Every row belongs to one group in each of 4 separate groupings. Each group adds its own fixed numbers to the row, and there is some noise. The rows also spread widely along 11 directions, which tell nothing about the answers.
(in the rows, 100 means zero)
Some rows, each with its group in each grouping after it:
[100 82 106 66 98 117 88 107 110 115 121 119 76 117 95 94 94 104 95 113 116 162 111 118 84] -> (3) F J_172 (4)
[132 127 90 111 74 109 76 110 128 92 84 91 101 110 116 92 103 63 87 120 117 51 124 89 108] -> (0) W J_771 (5)
[144 102 100 57 84 76 76 84 86 133 118 98 58 102 76 107 97 108 79 79 153 115 108 114 71] -> (2) W J_488 (2)
[89 111 123 107 90 102 91 98 86 110 105 101 120 97 96 82 74 86 81 108 76 89 91 91 114] -> (4) Z J_625 (5)
[77 71 90 103 90 126 93 102 118 112 92 132 100 113 138 92 90 118 119 99 118 136 93 91 109] -> (2) F J_771 (3)
[96 91 91 89 123 80 103 123 58 117 141 97 84 78 93 73 84 63 85 68 113 114 100 110 67] -> (1) K J_625 (1)
[105 112 107 84 90 93 83 87 87 99 109 69 115 88 102 87 111 78 82 103 103 28 76 93 89] -> (4) Z J_488 (0)
[75 78 106 81 109 111 77 108 101 105 96 82 117 106 124 84 107 98 81 127 121 60 57 105 101] -> (1) K J_9 (3)
[134 81 89 66 91 96 75 90 101 105 96 94 87 108 116 114 120 114 103 111 133 88 86 104 77] -> (3) F J_9 (1)
[101 82 92 93 140 110 76 106 76 153 95 109 82 107 80 84 75 95 79 133 129 108 91 90 127] -> (0) W J_172 (2)
[80 71 72 97 96 107 105 91 91 99 100 94 101 95 130 87 96 108 135 80 116 86 73 84 89] -> (1) W J_771 (0)
[95 79 101 90 119 113 78 91 71 148 113 99 88 102 89 83 76 103 67 120 121 95 72 86 115] -> (4) W J_771 (4)
[95 118 108 66 86 91 76 72 129 96 107 102 96 105 107 111 121 127 127 89 144 117 94 82 104] -> (4) Z J_488 (0)
[63 84 111 58 118 97 71 98 109 109 91 85 100 110 119 98 111 113 100 103 171 107 60 113 120] -> (0) Z J_172 (5)
[88 107 98 104 111 109 99 125 79 105 95 81 115 94 80 73 81 49 95 104 77 99 112 108 96] -> (4) Z J_9 (5)
[107 126 94 85 116 64 93 71 78 103 114 102 110 76 89 94 121 105 152 63 104 113 95 74 101] -> (4) K J_625 (1)
[58 90 96 111 112 128 100 116 114 103 78 126 114 107 128 83 95 91 121 116 100 114 91 84 126] -> (3) F J_488 (0)
[49 62 77 64 83 127 105 76 127 73 141 79 101 103 139 86 101 126 140 73 129 111 73 86 68] -> (1) Z J_771 (0)
[131 107 120 94 107 77 88 95 77 118 128 148 91 83 102 90 96 104 105 86 95 130 105 83 104] -> (0) F J_625 (2)
[85 93 124 99 91 95 89 142 93 93 102 117 105 89 138 86 101 73 75 86 119 107 82 115 98] -> (4) Z J_9 (5)
[102 92 71 91 76 118 78 91 145 109 86 103 82 123 130 106 99 123 119 101 162 110 106 88 100] -> (0) K J_9 (3)
[97 107 106 101 76 97 91 110 127 101 107 133 88 104 128 96 95 114 108 82 137 130 106 84 113] -> (1) W J_625 (2)
[95 113 80 106 101 80 105 86 76 112 79 85 112 85 92 91 94 93 137 60 112 97 93 89 112] -> (4) W J_625 (1)
[72 96 91 108 101 119 103 113 103 79 94 97 127 91 125 75 106 74 125 96 83 93 89 88 112] -> (4) W J_771 (5)
[64 82 104 77 118 112 95 91 105 114 138 120 100 104 95 77 83 121 114 94 107 161 93 85 108] -> (1) W J_625 (3)
[116 95 42 137 116 115 95 110 86 122 99 106 84 91 106 77 83 66 120 94 107 83 117 55 94] -> (4) Z J_625 (4)
[81 62 100 91 82 131 97 126 126 81 98 133 102 116 150 92 96 101 111 114 98 154 95 118 92] -> (0) Z J_625 (5)
[89 82 88 88 70 121 86 89 120 102 90 91 99 117 122 106 87 119 107 104 124 106 91 98 95] -> (4) Z J_172 (5)
[129 119 77 90 78 106 84 85 122 93 118 91 92 94 109 93 112 90 111 84 127 74 117 69 84] -> (4) F J_9 (4)
[92 96 119 78 77 84 85 99 85 116 79 70 109 99 112 103 98 100 71 87 140 71 61 129 108] -> (4) W J_771 (1)
[79 111 77 91 135 104 93 78 82 130 109 65 109 94 63 69 77 80 107 99 117 80 98 76 121] -> (0) W J_625 (1)
[91 86 90 98 95 124 98 110 100 107 82 95 118 110 103 93 89 83 103 121 83 114 104 112 104] -> (4) F J_625 (1)
[111 103 120 92 96 103 73 115 89 121 72 86 111 106 102 82 107 63 48 135 111 42 75 122 109] -> (2) W J_488 (4)
[114 120 119 54 74 77 79 79 124 84 122 95 101 96 109 99 129 116 115 69 140 107 95 105 90] -> (0) W J_9 (3)
[83 108 126 103 70 97 76 126 127 111 70 127 91 116 143 114 102 108 90 99 161 126 90 109 129] -> (4) Z J_771 (0)

New rows. What belongs after each?
[91 108 80 80 107 87 83 81 108 95 109 72 105 88 115 89 117 105 122 74 154 56 76 67 102] -> (1) W J_9 (1)
[89 88 109 77 98 95 91 105 93 114 104 104 93 103 105 93 95 102 91 97 127 113 85 110 95] -> (1) W J_488 (0)
[112 126 136 65 106 67 66 93 106 115 125 117 92 103 94 105 115 112 88 105 139 127 97 97 109] -> (1) K J_625 (1)
[86 97 71 61 87 127 101 90 129 64 99 47 124 105 103 80 129 74 138 97 101 80 103 113 71] -> (2) W J_9 (1)
[86 91 75 88 52 106 114 75 118 66 90 87 116 90 137 98 108 117 153 49 106 96 85 93 80] -> (4) W J_488 (5)
[97 97 112 91 46 99 103 86 99 121 100 82 97 109 96 92 58 107 76 71 114 101 99 129 90] -> (0) W J_771 (3)
[84 134 122 72 109 68 71 75 114 105 126 103 98 87 109 94 120 122 112 77 161 82 75 66 121] -> (1) K J_172 (2)
[54 74 70 108 112 136 103 111 115 95 124 105 103 92 137 63 84 86 116 90 117 94 86 68 106] -> (0) Z J_625 (2)
[78 79 106 102 109 109 74 113 115 124 95 136 88 110 135 98 87 131 95 115 151 118 73 70 129] -> (1) Z J_9 (2)
[89 99 107 82 126 100 91 108 77 118 103 88 113 100 69 72 93 71 102 108 83 115 101 115 92] -> (2) Z J_9 (3)
[103 95 87 70 98 114 84 93 127 90 94 107 98 109 104 104 125 118 144 105 121 143 104 89 104] -> (4) W J_9 (2)
[96 103 98 133 109 99 78 113 104 109 91 148 105 90 159 85 112 96 110 104 123 77 80 56 128] -> (2) K J_771 (1)
[67 133 80 76 140 89 88 81 106 110 131 70 99 91 70 70 107 79 131 78 145 98 105 67 109] -> (1) K J_625 (4)
[88 121 88 107 124 98 70 102 119 112 75 100 112 103 118 87 118 87 116 117 143 64 89 75 138] -> (0) K J_172 (3)
[80 86 80 99 84 107 109 102 101 108 58 104 105 105 112 105 90 110 144 75 117 142 99 113 112] -> (4) F J_625 (2)
[90 111 87 109 127 119 72 77 102 137 98 107 101 108 87 90 84 112 111 137 109 91 96 46 141] -> (4) K J_771 (2)
[99 115 127 61 106 92 74 63 103 122 132 100 101 106 72 95 93 127 90 123 103 105 89 79 107] -> (1) K J_488 (2)
[112 108 124 105 83 92 85 110 105 120 119 152 86 100 114 90 86 103 85 88 106 137 113 90 97] -> (2) Z J_488 (3)
[75 133 100 103 71 115 103 86 141 69 92 86 134 98 119 74 114 82 138 86 94 73 102 82 121] -> (0) W J_771 (4)
[135 92 71 88 103 89 100 78 73 102 132 95 97 89 85 90 99 93 132 94 66 96 110 85 52] -> (1) K J_172 (1)
[135 107 98 54 129 70 72 100 67 113 121 77 89 85 74 97 131 74 90 97 131 91 94 114 79] -> (4) W J_172 (1)
[95 99 101 82 97 91 109 86 82 107 126 100 107 92 73 80 82 100 116 74 73 131 105 102 79] -> (1) W J_488 (3)
[118 82 67 95 88 125 91 98 108 100 85 90 96 111 112 85 109 81 116 115 104 88 104 103 81] -> (2) W J_625 (4)
[58 113 108 73 96 112 88 85 131 74 114 92 123 95 125 87 129 109 135 93 117 98 77 81 115] -> (4) K J_771 (2)
[126 86 125 65 124 80 79 90 64 102 133 127 109 83 103 85 133 102 106 111 76 110 73 100 85] -> (2) W J_172 (1)
[77 75 94 71 84 133 87 81 123 94 104 72 119 112 123 86 99 110 94 122 114 75 70 102 103] -> (0) W J_625 (1)
[107 124 115 104 108 91 76 134 101 118 88 127 92 101 106 94 109 71 90 116 126 117 114 98 116] -> (4) K J_9 (0)
[68 132 87 130 112 98 106 106 98 118 95 92 118 92 84 63 69 67 112 78 102 86 114 71 131] -> (1) W J_625 (3)
[117 118 126 97 78 92 63 134 137 99 91 128 90 114 138 104 119 83 73 113 147 104 107 112 113] -> (0) Z J_771 (3)
[75 108 117 50 126 86 78 68 93 121 107 86 103 100 74 87 113 120 117 92 143 120 75 97 124] -> (2) W J_625 (2)
[82 111 88 94 111 94 100 95 76 123 115 78 95 87 80 76 85 74 106 70 117 101 97 95 94] -> (4) K J_771 (4)
[75 119 122 81 111 81 78 70 105 103 92 88 127 96 106 90 116 122 124 97 126 70 54 70 131] -> (1) Z J_9 (4)
[78 77 123 67 106 113 92 98 90 120 113 114 109 108 90 95 85 115 93 113 93 167 89 118 106] -> (4) F J_625 (1)
[96 100 115 85 75 69 97 99 91 106 92 97 100 102 106 104 92 111 112 62 119 121 87 125 87] -> (1) Z J_771 (3)
[68 52 57 93 119 129 98 98 91 104 104 83 104 95 134 77 95 97 116 96 128 78 64 86 97] -> (0) W J_771 (1)
[124 91 77 98 73 99 102 119 98 105 114 98 78 104 101 99 77 79 97 83 104 120 129 115 54] -> (1) Z J_172 (1)
[93 108 80 106 146 90 77 99 73 148 100 98 81 93 88 77 84 80 98 98 157 76 92 65 132] -> (0) W J_771 (0)
[50 87 99 73 77 98 117 71 82 109 96 51 119 95 90 75 76 105 115 48 112 93 69 130 88] -> (2) W J_771 (3)
[92 83 74 67 100 108 103 82 100 85 124 89 105 90 102 87 117 104 140 71 97 125 95 96 71] -> (4) W J_488 (3)
[113 118 134 47 81 100 70 58 112 99 122 68 110 109 81 91 117 115 80 126 106 63 75 99 96] -> (3) W J_9 (4)
[106 101 73 77 120 103 80 96 109 91 133 87 91 94 112 87 121 79 119 99 138 71 104 69 82] -> (1) F J_771 (0)
[110 110 135 82 115 63 87 112 68 97 122 130 114 67 110 84 133 86 99 73 92 109 75 104 101] -> (4) W J_488 (3)
